The rows of a group lie close to one hidden flat surface of 14 dimensions, which may be shifted away from zero. Surfaces can cross.
Known rows, each followed by its group:
[ -4  -8  22  15   2 -33  32  13 -19  -8  27   7  19  18  -6  -4  10 -20
 -18  19 -21] : Q811
[-21   0  -4 -18  16  20  -2   2  15  13  29  -5 -11  -8  -4 -39 -27   9
   3  13   0] : Q729
[  6 -24   1 -27 -17  -6   3  -5  37 -22  19 -32  18  28 -19  13  42  16
  -4   4  22] : Q811
[ 32   4  -2  29 -15   1  -1   7  -3  22  22  14  21  25  31  10  27  10
 -10 -15  -4] : Q39
[ -7  -6 -10   2  -4  -5  30 -11   5 -29   6 -19   2   3   1 -51 -18  -9
 -20 -27 -16] : Q811
[ 21  -8 -15   8 -17 -31  32   8  35   5 -14   0  -3  -8   6   4  17 -20
 -18 -22 -12] : Q729
[-34   5 -25 -18  -3 -21  25  34  22  16  28  10  -5  -9 -38 -17  11  26
  11  15  20] : Q811
[ -6   8  19 -20  14 -19  10   5 -32 -22 -34 -12   3 -19   2 -11  -4  17
  11  -9 -11] : Q920
[ 32  -7  -4   6  15   5  18   2   8  32 -31   0  13  23  27  11   4 -13
   2 -28  -1] : Q39
[-18 -40  15  -6  -9 -25  16 -14 -11 -12   4   8 -19 -25  15 -13  -1   2
 -45 -12 -38] : Q39
[  5 -21   2   0   7 -18   6 -25   0  -3 -24   0  24  33  26  48   5 -11
 -11 -10  18] : Q811
[ 25 -20 -13 -37 -14 -13  16   1   9   3   8  45  11  28  21   6  24 -25
 -15 -13  16] : Q39
[  6  -3  18 -18 -46 -22  -4  12  16  -8  16 -12   2   9  33 -19 -23 -23
 -35   7 -11] : Q920
[-13   1 -21  -2  -5 -21 -13   9  -7  -1 -42   9 -24 -12 -10 -25  20  37
   2 -22  14] : Q729
[ 17  44  11  23 -21  -1  16  -1 -33  -2 -30 -10  25 -13  29  10  21  -2
  -3   2 -12] : Q920
[-21  -4 -11  15  11  -6   6  -6  -1 -54  21 -25   5  -6 -29 -29  14  23
   3 -29   0] : Q729
[ 49  14   8 -11  -9   5  12   5  -8  28  15  -1 -15  -7 -40  -2   9  13
  19  42 -23] : Q811
[-25 -10 -27  35  20  33 -12  -7  29 -12 -11  18 -49   3   1  22 -25 -18
 -24 -10   4] : Q729
[ -5 -14  29   8 -23  24 -26  49 -20 -10  -5 -14 -44  12 -21  15  -7  16
  -7  25 -11] : Q920
[ 36  -6  21  22  20  26  -9 -25 -11 -15   4  -1 -21 -22  -9 -32  20  -1
   1 -12 -45] : Q920
[-42 -40 -14  28 -31   9   4 -18  -1  -8   4 -12 -20 -18 -25  23  10  14
 -33  -4  -5] : Q39
[ 24  -7   0  28 -21  16   6 -21 -25   1  -6   5  -8   9  20  39  23  -3
 -32   0 -27] : Q39
[ -4  -2 -14   1   5  -4   4 -11  -2  20 -34  21  -8   2  21  66 -12  28
   2   2  23] : Q811
[ 15  -3  34  29  17  11 -13  23 -27  -6   0 -13  16   6  -9  32   1   3
  30  -1  -8] : Q920
[  8  17 -22 -27  -8   9   3  15  -1  -1  26  24  -4  -3 -10 -28  17   2
   8  -1  11] : Q39
[-16   6 -11  -5   6  11  10 -26  -4  26  20  -9  25  11  -1   8 -14 -22
  -1  20   2] : Q729
[ 26  -9  10  -6 -37  -6  21 -25 -28 -31  10 -26  18   3 -19   5  24  49
  -1  -1  -5] : Q729
[-34 -19   8 -14  23 -10  10   9   4 -26   8  30 -13 -27   5  33  24 -18
 -10   2  -8] : Q39
[  6  -3  25  41  10  24 -12   4  10  -1   3 -30  15   6   4  12  -3  -3
  15  -1   0] : Q39
[ -1 -24  -2  10 -13   3  60 -16 -23 -45  18 -24  12  -7 -26  19   0   4
 -13 -21 -21] : Q811
[ 10   0 -27 -13 -18 -11  41 -19 -12 -21 -31   0  12  12   5  37  17   8
 -12 -22  14] : Q39
[-16  32 -23  30  25   4  -7  13 -20  25 -24   3   3 -16 -27   8  50 -26
  22  -1  -9] : Q729
[-50  20  -2 -24   5 -14  19  26   7   0  -9 -23   4 -10  23   6 -13 -13
 -15  14  -2] : Q920
[  9  17  -5 -22 -15  -5  17 -10  -7  13 -31 -16 -12 -15 -29 -37   6 -14
   3  19 -10] : Q729
[  4 -31  15  -8  21  26  -7 -22  -7   0   2 -14 -15  22 -32  16 -32   8
  11  15   7] : Q920
[-34  -9  -9   4  -5   4  -4 -13 -11  24   8  16   3   8  18  30  15 -10
 -30  18   3] : Q729
[-26 -15  -2   4  10  -3 -12   3   2  -1 -17  13  17  18  32  46   1  -5
  -6 -12  32] : Q811
[ -5 -33   5  -8  -9 -22 -10   0  15   0   6 -25 -10  -1 -28   8 -12  -9
  -5  -1 -12] : Q920
[ 12  10 -11   4  30 -28   8 -26   0 -36 -36 -27 -12  17 -12   9   3  24
  -1 -11  -5] : Q811
[  3  11  -6  22  37  10 -12  -5  19  30   0  23 -16 -13   5  60  -4 -22
   8  21 -11] : Q729
[ 23   0 -12 -11 -25 -10   5 -24  20  12  -1  -5 -21 -20 -20  10  11  -3
 -11  21 -19] : Q729
[-21 -26  13  24   5  20  23 -10 -18 -32  22 -26   0  18 -31  -3  32  12
 -17   8 -13] : Q920
[-42 -62  -4   1   8  -9  -9 -28  -4  -5  -6 -15  -3   8  -6  31   6  21
 -22 -23   8] : Q729
[  9 -30   4  -5  -5  20  -7 -29  -7  -6  28 -20 -16  15 -31 -11  -5 -50
 -27  16 -39] : Q39
[  1 -24   1   1  21 -16  31  12  23   4  33 -23  34  10  -2   0   7   3
   6 -26  -8] : Q729
[-18  11 -13 -15   2 -43   4  18  -2 -10 -19   5  16   4   4  19   3  16
  10 -10  25] : Q920
[ 43 -12   1   4 -11 -23 -18  -1  -4 -22  -8   0   4  32  -2 -10  25  11
  -4 -27   1] : Q39
[ -4  43 -17  20  -9   6   2  30 -41  16 -40 -21   1  33  34   4  13   9
 -16 -10  -5] : Q920
[ 52   3  10   7 -57 -25  -8 -18   0   3   3  26  24 -21  12   0   5 -24
  -2  -1  -6] : Q920
[ 17   9  20  -5 -10   2  19  -4 -11  33 -17  -5  30  27 -11 -30   5 -39
  10  26  11] : Q811
[  1  16   2  33  -4   7   4 -25  19 -23  -9 -11  -9  -2   9  41  16  31
 -12  19   9] : Q920
[ -7 -19 -26 -10  -2  -3  37 -11 -14  22  -2  26   7  -3  26  35  21  -5
 -28 -23 -10] : Q39
[ 30 -17  -4  -7  11 -22  10  -5   4  10  30   3   4   9  -3  -5  -8   4
  -3 -17 -26] : Q811
[  5  -2  35   5 -34  38  17  -8 -29 -12  -2 -20  -2   5  18  -3  -8 -10
 -27  24 -20] : Q920
[ -7 -10   2  12 -25  -1  -9  -3 -23  -1 -12  28   3  27  30   6   0 -29
 -32  -1  12] : Q811
[ 24  -2   0 -12  14 -12  21   6  17  37  11  17 -11 -13  -3 -19  16  -4
  -3  13 -27] : Q811
[ -8 -11  13  18   2  -3 -16  33 -32  19  -5   4  23  20   2  -7  16  -9
  16 -19   7] : Q811
[ 16  -1   5 -10  24  13  15   3 -20   2   6   1  -7  21  15  -8  16 -34
 -22  -2 -40] : Q39
[ 16   3  34  45   7  30 -32 -20  -9 -25  40  12  18  -9  -7  30   8 -35
  11  23 -12] : Q729
[ -6  -2  -4   0  -3  -3 -15  20   0  54 -27  -5  19  35   5   8  16  20
  20  -1  37] : Q811
[-18   6  -6 -20  10   3   0   9 -12  27 -18 -12   7  18   4  19 -34 -13
   7   8  12] : Q920
[ -6 -25   1  -4  28 -41  37   4   9 -16  15  -8  25  33   9  38  -2  10
  -9 -15   5] : Q729
[-46 -34   7 -14  38  -9 -20 -23  29 -11  12  -3 -27 -29 -13  12 -20 -15
 -13  15 -14] : Q729
[ -9   5 -21 -40  30 -20  39   3 -22  27  -3  10  19  13  32 -16 -19  -2
   2 -25  -4] : Q39
[  1   7 -11   7   8 -18  44  19  18  25 -41  10 -22   2  19   1   8 -23
 -27   1 -16] : Q39
[ 31  14  12  -8  -4  -2  22  12   5   5   6  11  -6 -13  29 -38   7  -9
 -11  -5 -29] : Q39
[ -3  25 -14  11  -6   0  13 -12 -22  35 -53  23  -4   6  17 -26 -47 -20
  -1   5  18] : Q811
[  8  31 -20  15 -12  -2  -3  -7  -8   5 -22  35 -13  -5  17  27  28   5
  -9  11   8] : Q920

New rows, each followed by its group:
[ 24  11  17   4   6  11  -1  29  17  15  12  11  24   1  30 -27   6   9
  20 -23  12] : Q39
[ -5   4   1  19  24  26  -1  -2  -3  -7  16  36 -37 -18  10  -7  43 -10
 -28   6 -33] : Q920
[ 14  16  11  10 -11 -15   8  -6 -13  -2  10   8  -7  15  -3  12 -25   8
 -11  38  -4] : Q811
[ 11   6  11   6  26  11   5 -11 -36 -17  -8  26   4  13  28   1  11   7
  -7  -9  -1] : Q920
[  3  18   8   4 -23  10 -20   6 -13 -12  -4   0 -11  19 -16 -31  -4 -15
  -2  26  12] : Q811
[ -2  -3 -23 -10  17 -20 -14  29  29  14 -14  13 -46 -19 -27 -42   9  22
   7 -13  -9] : Q729
[-15 -11  18   3 -16  -7  15  -8 -11  -7  15   3  41  20  18  22 -36 -17
  -1   6  27] : Q811
[-18 -22 -17 -17  11  15  -6   4   5  38  28  21   2 -20  -1 -18 -11   6
  10 -18   3] : Q39
[ -7 -18  19   2   5  14   9 -30  55 -25  43 -36   3  -6   3 -16 -20  -4
 -18  16  -9] : Q920
[-11  24 -25  -4  -6   5  23 -13 -18   1 -42  -5 -11   0   8  13  -5  26
  -9   1  14] : Q729
[-10  26 -20   3   4  -8 -11  25  46  -6   1  -3 -21 -41  -5 -19   9  24
  17 -13   3] : Q920
[ 27  -9  10  -6   7  18 -22 -16  -9  12  35  31  22   9  21  35   5 -13
   9   5   0] : Q39
[ -1  31 -20   0  -7 -45  35  27 -35 -28  -5 -10   7  46  11 -23  31  21
 -28 -14  -4] : Q39
[-30  -6  23   6   5  -8  16  22 -11 -39  16 -17  13  34  33  11   7   9
 -31   1   0] : Q920
[  4   9  24   9  29   6  38 -22  13  28 -32 -41  24  23   0  15   8  -8
   7  31   3] : Q811
[  6 -15   7 -14 -27 -32   0  16   9  -6  32  11  29   9  -6  -4  -7 -16
   7   0  19] : Q920
[-27   9 -20   4  30 -38 -14  45  -9   9  18  12 -10  41 -18 -26  27   2
  -8   3   0] : Q39
[ -2   1 -31  -6  19   6  -5  -8  35   5 -22 -27 -29  11  -9 -21  18  31
  -4 -22  -1] : Q811
[ -2   0   7  -1   7 -17   9   0   7  10  21 -18  19  34 -18  23  -7   8
   9  31  13] : Q811
[ -6   6 -24  -3 -33 -11  34   0 -18  10 -21 -14  14  19 -35 -17 -17  25
  12   0  36] : Q811
[ 25  12   1   0  18  -9  15   2   5  18 -22  -4 -12 -19  12 -11 -11  38
  12 -13 -15] : Q811
[ 36  30 -15   5 -10 -18  -8   0  -2  12  36  47  19   1  -7 -31  31 -29
  10  10  -1] : Q920
[ 14   8  29   9  10  28  42 -20  -2   7  -6 -22  12  -9  -6   6  -4 -22
   7  32 -19] : Q811
[  1 -22   7  26  -7 -15   4  -7  13  33 -10  10   5  -9  26  22 -11   6
 -13  -9  -3] : Q39
[  9  18  13 -11  -1 -15   2 -15  -3 -50 -22   5 -33 -21 -25  29   1 -16
  -6  38 -10] : Q39
[ -6 -12   9 -19  12  -1   2 -26  26 -32  16  20 -15 -22 -28  -1  -6  27
  13  25  23] : Q920
[ 11  19 -12 -32  38 -18 -19  -4 -21  -3 -12  36 -40 -12 -18  17   6  -9
   7  24 -20] : Q39
[-31  14  11   9   0 -16  -2  -4 -21 -11  36   3  -8   8  -9  16 -21 -14
 -26  57 -15] : Q39
[-34   7 -15   0  16 -28 -25 -21   1  33  -6   3  37 -11   8  -1   2 -15
  15  -5  20] : Q729
[  7  37  12   7  13  32  16  13   0  -8 -32 -18 -12 -13   1  -2 -14  -6
  18  16  -6] : Q39
[-16 -18  25   9  38  17   5  11 -11 -19  40 -12   1  29   3  -7   9 -17
 -22  10 -26] : Q920
[-14  24 -13 -23  -3   9 -10  14 -11   2  27  31 -29 -22 -16 -16  -2   6
   2  33  -5] : Q39
[-24  -2   1  35   7  28  36  -1 -21 -10  -1 -14 -12 -15   3  27 -17  11
 -18   1 -20] : Q811
[-30   1  -9  11  21  -6  21 -14  34  -6   7 -20  28 -18  10  27   3  -3
   6 -10  10] : Q920
[ 15  15 -27  -2  12  14  18   1 -24   2 -27   1  -8  12   3  21  28   6
   2 -22  -8] : Q39
[ 22  -5  -1   1 -38  17 -19  -7  30  15   5   1 -35  -7  16 -12 -18 -17
 -31  14 -20] : Q920
[ 23  -6  29 -28 -18 -16 -30 -14  44   9 -20   2  25  44  53   5  28  -5
 -17  19  40] : Q811
[-35  -5 -32 -24  18   7  18   8 -31  23 -21   8  -5  33  27  -6   4 -22
 -31 -19  -3] : Q920
[ -6  -4   2  19   1  40   6   4 -14   6 -12 -23   1  10  -5  13  -2   9
   4  -5   5] : Q920
[ 32 -11  15 -30  -4  -5  -6 -12  16  -6   0  14  -4 -24   5 -31 -17  -6
  12  -6  -6] : Q39
[-41 -15  -4   1  11  18  -1  -7 -15  -2  -6  -8 -19 -11 -19  15 -12   0
  -8   9  -4] : Q39
[-20   6 -28 -43  24   6   1   3  -1  12  20   7  13   6 -24 -21 -22  -3
  36  -3  27] : Q39
[ 11 -22   1 -24 -10  10 -31 -24 -14 -27  12  36 -15  -8  -7  31  15  -5
  -4   5   3] : Q39
[-13  -1   4  -4   0  -6  33 -34 -13 -37 -13 -16   9  -4  -1  -8  16  22
 -15  -1   3] : Q920
[ -6   9 -19   0   3  -1  11 -12 -49 -12   1 -27 -11  26 -13 -11   3   4
 -27  -3 -32] : Q39
[-21  -3 -34 -22  27 -17   0 -16  11  37  -3 -13 -23 -13 -44  18  14  -2
   3  23 -18] : Q729
[-26   1  21  12  17  34  -5   6  15  18 -18  -5   7  -3  31  20   6 -12
   2  14  15] : Q811
[  2 -14  -1 -17 -19  16  -2 -22  -3 -71  -8 -35  -2  19 -50   5  11 -18
   3  -2  16] : Q39
[-34 -14 -10 -14 -29  30  29 -26   9   5 -23 -16  -9 -17   0  34 -19   4
 -17  17  18] : Q920
[-10   8 -21  16 -17  -5 -15  -2   8   4  -2   8 -15 -54  -8  12  56  34
  -3 -15 -16] : Q729
[ 21  -4  19  35  -1  28   5   0 -16   9  24 -17  39  15  -8  10   7 -19
  21  -6  -6] : Q920
[-15 -15 -24 -19   0  -3  -2 -18 -15  22  27  42 -13 -27  -1  25   4   7
  -8   7  -9] : Q39
[-28 -23 -23   5  -9  24  32 -12   5  23  -5 -29  -4  -8 -20  -8 -12 -10
 -16 -15 -11] : Q39
[-13  17 -24  -7   9  13  42 -38  -7  -2  15  25  24 -10  -8 -20  29  -7
  -1   9  16] : Q920
[  7  -5  11  -4 -12   2  -2  26 -21  35  -5  16  35  -8  16 -21 -21   0
  34 -24  19] : Q811
[-28   6 -11  13  12   2  29 -22  -3 -30 -41 -18 -14 -13 -14  24   7 -27
 -20   1 -12] : Q729
[-20  17  26   1  19   1  13  11  -9 -20  14  20  10 -25 -15   7 -10 -34
  18  35   1] : Q811
[-11  28  -8  -5  -6   7  32  27 -29   8 -17  15 -12   7  36 -10  12  11
 -25   4  -7] : Q39
[  5   7  -1  32 -12  29 -47  12  -7  16  12  15 -20   6 -12  12  15  23
   5  19   9] : Q39
[ 16  16  18 -12 -11  -8  -6   3   0 -18  14  21 -15  16   0   2  -4 -32
 -17  49  -5] : Q39
[-17  -2   1 -15   0  20 -20 -32 -17  33  22  -3   5 -16  -9  13  -2  15
   3  32  -4] : Q729
[ -9  10 -11 -13 -18   5  -4 -18  27  17 -10   8 -31 -35  14  12  -5 -27
 -28  25 -20] : Q920
